There are 5 ways to turn a row about zero (a turn may also mirror it). The second row of each pair is the first, turned, with some noise. The first 45 pairs use one turn. New pairs use 2 turns, one after the other, and a turn may come again.
Known pairs, each followed by its turns in order:
[ 1.57 -1.75  1.16  0.24  1.52  1.05  0.67 -0.01]
[-1.15  0.06 -0.86  1.28 -0.32 -0.75 -2.57 -0.31]	z349

[ 0.60  1.57 -1.97  2.74 -1.24  2.39  0.45 -0.94]
[-3.23 -1.25 -0.87 -1.21  2.42  0.22  1.56  0.11]	z349

[ 1.75  0.59 -0.59 -0.77 -2.36  1.94 -1.10 -2.15]
[ 2.09  3.54 -0.78  1.52 -0.48 -0.03 -0.35  0.42]	z950

[ 3.96 -0.06  2.06 -0.42 -0.85  2.13  1.46  3.29]
[ 1.41  0.50  0.38 -2.75 -2.12  2.47  2.01 -3.67]	z492

[-1.74 -0.91 -0.51  0.69 -0.22 -0.19 -1.04  2.48]
[ 0.56 -3.00  0.20  0.10  1.42 -0.11 -1.08 -0.13]	z367

[ 1.58 -0.27 -1.29 -0.40  0.84  1.93 -1.80  1.88]
[-0.97  0.86 -1.97 -0.98 -2.35  0.94 -1.89 -0.36]	z950

[-0.74  0.32 -0.95 -0.50 -0.25 -0.06  0.97 -1.51]
[ 0.19  0.42  0.98  1.24  0.38 -0.78  0.56 -1.02]	z950

[-1.21 -0.40  0.89  3.01 -0.84  0.04  3.28 -1.25]
[-0.81  1.61  0.31  1.43  0.52 -3.33 -1.68 -2.38]	z367

[ 0.12  0.85  0.71 -0.04  1.41 -2.55  2.71  2.95]
[ 0.10 -3.41  0.15 -2.72  1.49 -1.02 -0.63 -1.78]	z950

[ 0.02 -1.16  0.98 -0.06 -1.42  0.34 -1.06  0.34]
[-0.33  0.70  0.47 -0.90  0.44  0.05 -1.83 -0.68]	z341

[-0.07 -1.42 -0.85 -1.29 -0.43 -2.96  0.41 -0.06]
[-2.13 -1.58 -0.15  0.62 -1.02 -1.48  1.64  0.72]	z492

[-1.95  0.48  1.35  0.78 -2.05  0.96 -0.88  0.57]
[ 3.08  0.14 -0.21  1.07 -0.76  0.06 -0.08  1.08]	z492

[ 0.69  0.77  0.71  0.92  2.15 -0.12 -2.39 -0.02]
[ 0.49  0.97 -2.37  0.65 -0.58 -0.67  0.27 -2.23]	z341

[ 0.25  0.82 -1.05 -2.61 -1.07 -0.37 -0.94  2.17]
[ 2.51 -0.44 -1.65 -0.49 -0.85  0.80  0.99  1.80]	z349

[ 1.56 -0.91 -0.17 -0.73  1.58  2.03 -0.34 -1.57]
[ 0.50  0.48 -1.44 -0.57 -2.47 -0.71  1.46  0.83]	z367

[-0.09  1.51  0.74  0.58 -1.14  0.25 -2.85  1.35]
[ 1.05  0.32 -1.76 -1.03 -1.14  2.24  1.49  0.61]	z950

[-1.61 -0.78 -0.50  1.61  2.14 -1.78  2.14  0.70]
[-1.17 -1.35 -0.33  1.32  2.90  0.82  2.02  0.41]	z492

[-3.12 -1.67  1.36  2.05  5.29 -1.09 -1.23 -1.14]
[ 1.11 -1.21  3.17  1.48  0.41 -1.86 -1.92 -5.31]	z349

[-0.32 -3.66  1.10 -2.03 -3.27  1.00 -0.01  2.76]
[ 1.91  1.76  0.20  0.46 -3.46 -1.47  4.14 -0.45]	z492

[ 1.51 -0.69  2.13  1.66 -0.82 -1.08 -2.42 -0.65]
[-0.93  0.50 -2.42 -0.68  0.29  0.93 -2.53 -1.74]	z341

[ 1.46  0.48 -0.33  0.37  2.41 -2.35 -1.04  1.19]
[-0.65 -0.94 -2.16  1.87 -2.02 -1.34 -0.03 -1.04]	z341

[-2.02 -1.57 -0.55 -1.31  2.67  2.36  0.07  0.41]
[ 1.36  2.84  1.42 -0.50 -1.55 -1.71  1.59  0.60]	z341

[-0.03  1.44 -3.22  0.30  1.07  0.96  1.03  0.50]
[-0.53 -1.94 -1.80 -2.45 -0.10 -0.28  1.20 -1.24]	z349

[-0.11 -2.21 -0.62 -0.91  0.26  0.57 -1.30  0.38]
[ 0.54 -1.75 -1.19 -0.49 -1.06  0.23 -0.71  1.13]	z367

[ 0.81  0.81 -0.47  1.35  2.38 -2.06 -3.37  0.39]
[ 0.38 -3.15 -1.08  1.05 -2.09  2.79 -0.55  0.49]	z950

[ 1.39  2.03  1.82 -0.93 -0.25  1.05  0.32 -0.38]
[ 2.70  0.93  0.82 -1.55 -0.63 -0.05 -0.62  0.13]	z950

[-0.83 -0.65 -0.13  0.84 -1.97  0.45  0.13 -2.10]
[ 0.72 -0.11 -0.04 -1.95  1.41  1.42 -0.67  1.08]	z341

[ 1.96 -0.58  1.44 -2.34  1.43  1.49 -0.56 -0.95]
[ 0.12  0.56 -0.43 -2.21 -3.03  0.54  1.26  0.68]	z367

[-2.35 -1.14  5.84 -2.33 -1.59  0.14  0.04  0.61]
[-3.55 -1.00  2.58 -4.54 -0.99 -0.59 -2.75 -0.44]	z367

[-1.13  2.71  0.69 -1.91 -0.91 -1.22  0.79  1.64]
[ 1.45 -2.36 -2.37 -1.77 -0.44 -0.57  0.52  0.63]	z492

[ 0.08 -2.08 -0.37  2.40  0.43  0.21  0.91 -2.44]
[-0.79 -0.52  0.64  2.54 -0.13 -2.09 -0.02  2.24]	z950

[-0.57 -0.39  0.75 -0.68 -0.57 -1.64  1.59  2.95]
[-1.24 -1.65  2.44  0.93 -1.99  0.28 -0.84 -0.45]	z341

[-1.50  1.49  1.07 -0.10 -2.12  1.19 -0.72  1.48]
[ 0.72 -0.17 -0.42  1.31  0.94  2.65  1.90  0.68]	z349

[ 1.24 -1.17  3.13  0.27 -1.03 -0.47 -1.11  1.02]
[ 0.06  0.49  0.91  3.21 -0.33  0.28 -0.95  1.90]	z349

[ 0.20 -0.27  2.96 -0.51 -1.19  2.57 -0.75  1.15]
[-0.82 -0.75 -0.25 -3.99  0.17 -1.09  0.28 -0.56]	z367

[ 0.97 -1.77  0.64 -0.85  0.39  1.71 -2.94 -1.07]
[ 1.36  0.05 -0.16  0.80  2.71 -0.59 -2.52  1.10]	z349

[-0.39 -1.69  0.70 -3.42  0.96 -0.71  0.97  1.20]
[ 2.52  1.70 -1.42  0.30 -2.14  0.10 -1.50 -0.49]	z349

[ 0.81 -0.01  1.48 -0.64 -1.43  1.20 -0.47  0.41]
[-0.90  0.95  1.00  0.08  1.56  0.22 -1.16 -0.98]	z341

[-1.63  1.32 -0.61  1.30 -1.05 -1.44  1.54  1.36]
[ 1.09 -2.15 -0.06 -0.41  0.98  0.79  1.49  1.92]	z492

[ 1.37  1.75 -0.71 -1.09  0.58 -0.65  1.10 -1.94]
[ 0.35 -0.59 -1.34  2.23  1.24  0.74  1.19  1.55]	z341

[-1.82  1.86 -1.67  1.32  1.17  0.09 -1.44 -0.68]
[ 0.81 -0.55  0.55  0.24  2.50 -0.94 -2.07  1.23]	z492

[-1.83  1.18 -1.81 -1.64  0.32  1.60  1.91 -0.38]
[-0.13  1.56 -2.07 -2.00  1.49 -0.52  0.30  2.01]	z492

[ 2.21  2.15  1.40 -1.32  1.50  0.83 -0.49  1.42]
[ 1.85 -0.01  0.14 -2.63 -1.69  0.84 -1.99 -0.50]	z950

[ 1.27 -0.24 -0.61 -3.27  3.08  0.67 -0.91 -1.11]
[ 0.98  0.08  0.35 -0.37 -3.64  1.49  1.91  2.25]	z367

[ 1.62  1.71  1.38  0.54  0.09 -0.92  0.61  1.35]
[ 0.13  0.80  0.86 -0.81  0.73  1.35  0.97 -2.24]	z367

New pairs, each followed by its turns in order:
[-0.58 -1.07 -0.24 -2.02  0.09  0.57  2.17  1.99]
[ 2.10 -1.43 -1.12  1.47 -1.18  1.39  0.90 -0.63]	z341 z492

[ 0.95  0.21 -3.63 -1.31 -1.84  0.13  0.92 -1.87]
[ 0.82 -1.83 -3.79 -0.72  0.91  1.16  1.47 -0.31]	z950 z341

[-0.54 -0.20 -1.08 -0.31  0.46 -3.93 -0.50 -0.51]
[-0.23 -0.35  0.55  2.99  0.72 -0.87  2.62  0.41]	z492 z492

[-1.19  0.59  1.42  0.15 -0.16  2.53  1.18 -1.16]
[-0.55 -0.41  0.11  0.28 -0.38 -2.42  1.96  1.67]	z349 z367

[-0.13 -0.18  2.70 -1.78 -0.26  0.46 -0.52  1.62]
[-0.80 -0.56  2.74  0.47  1.64  1.44 -0.29  0.25]	z341 z349

[ 0.84 -0.19  1.97 -0.62  0.76 -0.87  0.29 -1.58]
[-0.50 -0.40 -1.20  1.03  1.32 -1.57 -0.22  1.33]	z492 z367

[ 0.74  0.77 -2.11 -0.25  1.10  2.31  1.64  0.44]
[ 1.79  1.23 -1.35 -2.10  1.19 -1.23  0.42 -0.76]	z349 z349

[ 0.09  1.44 -2.05  0.90  1.70 -1.91 -1.05 -0.39]
[-1.52 -1.50 -0.64 -1.12 -0.48 -1.05 -0.44  2.68]	z341 z341

[-0.71 -0.77  1.05  1.42 -0.76  0.40 -1.35  1.09]
[ 1.33  1.04  0.01 -0.53  0.35 -1.46 -0.70 -1.48]	z367 z349

[ 0.33 -0.03 -1.69  1.51 -0.55 -0.17 -0.33 -1.57]
[ 0.10 -1.68 -0.98 -0.91 -0.49 -0.77  1.74 -0.31]	z367 z341

[-0.51 -0.70  0.17  0.25 -0.08 -0.39 -1.36 -1.56]
[-1.49 -0.22 -0.63 -0.02  0.01 -0.07  1.57 -0.62]	z367 z950

[ 0.91 -3.53 -1.03 -1.04 -3.11  0.02  0.51  1.92]
[-1.62 -2.08  2.94  0.83  0.87  3.41 -0.23  0.63]	z492 z341

[ 0.35 -0.07 -1.53  0.78 -0.66  0.57  1.38 -3.32]
[ 2.69  0.08  0.91 -1.37 -0.72  1.95 -0.35 -1.51]	z349 z349

[ 1.33  0.41  1.11 -0.23 -0.07 -1.04  2.38 -0.72]
[-0.99 -0.27  0.81 -1.31  2.20 -0.50 -0.75  1.30]	z349 z367

[ 1.45 -0.81 -0.46 -3.45 -0.41 -4.12  2.68  0.76]
[-2.74  1.28  0.08  2.48  1.84 -1.87 -3.23 -2.63]	z950 z492

[-0.49 -0.67  0.40 -1.34 -0.69  0.15 -1.03 -1.68]
[-1.13 -1.76  0.20  0.55  0.30  1.38 -0.16 -0.49]	z950 z349

[ 1.41 -1.00 -0.61  3.31 -0.41 -1.69 -0.31  1.28]
[-0.60  0.11  0.51  3.48 -2.10 -1.02 -0.41  0.53]	z367 z950

[ 2.60  0.32  1.56 -2.48  3.42 -1.58  0.60 -1.70]
[ 0.31 -1.21 -3.03  0.29 -2.40 -2.45  3.14 -0.16]	z341 z950

[ 0.51 -1.19 -0.33  4.49  0.66 -0.21  0.19 -0.03]
[-2.59 -1.58 -2.69  0.00  2.26 -0.67  0.56 -0.34]	z950 z950

[ 0.21 -2.09 -0.32  0.46 -0.37  2.92 -2.19 -2.77]
[-1.00 -1.02 -0.48  0.71  3.47 -1.77 -1.91 -2.32]	z349 z492

[ 2.83 -0.27 -0.04  1.39  1.87 -0.47 -3.13  2.02]
[-2.30 -2.46 -2.42  0.40  1.80  0.80 -1.14  2.46]	z349 z950

[-0.21 -1.14 -0.28 -2.24  0.58  0.40  2.56 -0.59]
[ 1.38 -1.64  0.70 -0.64 -2.63 -0.03 -0.84 -0.72]	z367 z492

[-1.50 -0.05  1.35 -1.98  0.53  2.70 -0.71 -1.18]
[ 0.08 -0.43 -1.37 -0.32 -1.27 -0.41  3.40  1.34]	z349 z367

[-1.92 -0.93 -2.75  1.25  1.69 -0.06 -3.77 -1.49]
[-0.96  0.66  0.26  1.33 -4.61  2.41  0.25 -1.33]	z349 z367

[-1.35 -0.60 -1.34 -1.33 -0.19  1.46 -0.12  1.85]
[ 0.97 -0.95 -1.00 -1.22 -1.24  1.98 -0.43 -1.04]	z367 z367

[-0.02 -0.79 -0.19  2.08 -1.53 -1.88  0.14  0.31]
[-2.14  2.08 -0.07  0.67  0.75  1.43 -0.25 -0.16]	z341 z950

[ 0.43  0.17  1.79 -1.38 -0.91  0.50 -0.13  0.57]
[-0.80  0.19  0.25 -0.89  1.12 -1.23  0.78 -1.44]	z349 z341

[ 0.65 -0.07  2.13 -0.54  3.67 -1.20  2.04  0.62]
[ 0.13  0.58 -0.90  2.83 -2.34 -2.02  0.67 -2.41]	z950 z492

[ 1.49  0.02 -0.17 -1.02  0.59 -2.22  0.13  0.06]
[-0.40  0.61 -0.47  1.74 -0.40 -1.03  1.06  1.49]	z492 z492

[ 0.53 -0.75 -2.05  1.73  1.85  1.09 -0.95  1.09]
[ 0.06 -0.68  2.18  0.27 -1.15  1.24 -2.35 -1.20]	z492 z349

[ 1.68  1.77 -0.23  0.55 -0.06 -0.27  0.43 -0.47]
[ 0.80  1.99  0.85 -0.08  0.48 -0.82 -1.01 -0.07]	z492 z341

[-0.78  1.68  0.53 -0.49 -0.23  1.52  0.65  0.15]
[-0.33  2.06  0.89 -0.93 -0.25  0.57 -0.23  0.08]	z950 z367

[ 1.91  0.92  0.57 -0.26  0.22 -2.74  1.56 -0.95]
[-2.99  2.03  0.30  0.61  0.65 -0.06  1.21  0.55]	z492 z950

[-1.88  0.23  0.19 -1.39 -0.80  2.43  2.84  1.56]
[-1.82  0.34  2.24 -2.61 -1.10 -0.88 -0.09 -2.52]	z341 z367

[-3.26 -1.82 -2.24 -0.75 -0.20 -0.31 -0.02  0.52]
[-1.53 -1.45 -2.48 -0.59 -0.11  1.64 -0.70  2.39]	z367 z950

[-0.03 -0.23  1.87 -1.06  2.03 -1.10  1.43  2.03]
[ 2.12 -0.01  0.58  1.36 -1.19  2.04 -0.47  2.10]	z341 z492

[ 0.52 -1.20 -1.19 -1.37  0.95 -1.07 -1.75  0.00]
[-2.02 -0.10  0.99  1.55  0.10  0.87 -1.51 -0.21]	z492 z367

[-1.68  0.35  0.35 -0.44  1.63  1.67  0.13  0.37]
[-0.53  0.01  0.35 -0.68 -0.62  0.89 -2.12 -1.32]	z367 z367

[-0.68 -0.66  0.29 -1.65  1.49 -0.42  0.23  0.97]
[ 1.65  1.97  0.38 -0.15 -0.04  0.31 -0.64 -0.51]	z950 z341

[ 0.69  0.55  0.30  2.98  1.52  1.77 -0.40  0.55]
[-0.28  0.91 -2.48 -0.50  2.95  0.16  0.50 -0.59]	z950 z950

[ 1.09  2.21  1.77 -1.14 -1.62  2.76 -0.63  2.92]
[ 0.87  3.65 -1.78 -1.86 -0.93  2.03  0.68  1.61]	z492 z367

[ 0.64  1.10 -1.38  2.48  0.32  1.12  0.32 -3.38]
[ 0.67  1.20  1.64  3.41  2.19 -0.13  0.16 -1.49]	z367 z367

[-1.81 -0.38 -1.25  2.96  0.18  0.33  0.71  0.80]
[-0.92 -0.31  2.14  0.19 -0.41 -2.86 -0.53 -0.88]	z367 z349

[-2.21 -1.08 -3.97 -0.27  1.39 -0.76 -0.42  0.43]
[-0.93 -2.98 -1.93  1.01  2.24 -0.28  1.65 -1.27]	z492 z492

[-0.46 -3.46  3.66  1.95  1.13  1.46 -1.00  0.27]
[ 0.05  0.23  1.59  0.33  1.07  4.52 -3.04  1.21]	z492 z492

[-0.32 -1.80 -0.83  2.80 -0.03 -0.80  3.04  0.68]
[ 1.38 -0.58  1.68 -0.85 -1.03 -3.35  0.24 -2.01]	z492 z367

[-0.76  0.01  0.68  0.51 -0.44  0.64  0.93 -0.59]
[ 0.47 -0.95  0.28  0.26  0.56  0.99  0.40 -0.25]	z367 z950

[-1.89  0.01  1.45  0.44 -1.89  0.48 -1.87  0.91]
[-0.63  0.60 -1.27  1.53  1.23 -2.39  0.88 -0.80]	z367 z492

[-0.83 -1.03  0.91 -0.49  1.26 -0.44 -1.07 -1.59]
[-0.47 -0.57 -0.17  2.29  0.64  0.93 -0.17 -0.64]	z950 z349

[-2.07 -2.42  1.45  0.82 -2.13  0.94  0.14  0.06]
[ 1.08  2.41  1.39 -1.79 -0.28  2.55 -0.57 -0.21]	z341 z950

[ 1.10 -1.70 -1.02  1.26 -3.07 -0.51  0.31  0.49]
[ 0.27 -2.08 -0.41 -1.72 -1.13 -2.12  1.42 -1.36]	z950 z349

[ 0.95 -1.00  1.11  0.19 -1.26 -0.89  0.37 -0.55]
[-0.64 -0.08 -0.48  0.68 -1.29 -1.37  0.75 -0.74]	z950 z341

[-2.30  3.06  2.00 -0.33  1.13 -1.88 -2.09 -3.05]
[-2.68  1.09 -3.16 -0.77  3.08 -1.55  1.82  1.53]	z341 z341

[ 1.45  0.84 -1.09  0.62  0.87 -1.18 -0.91  1.15]
[ 0.06  0.72 -0.95 -0.36  1.79 -1.73  0.12  0.74]	z950 z349

[ 0.14 -0.58  0.25 -1.64  1.11  0.73  0.69 -1.32]
[ 1.13 -0.24  0.53 -0.76 -0.46  1.42  0.87  1.25]	z950 z950

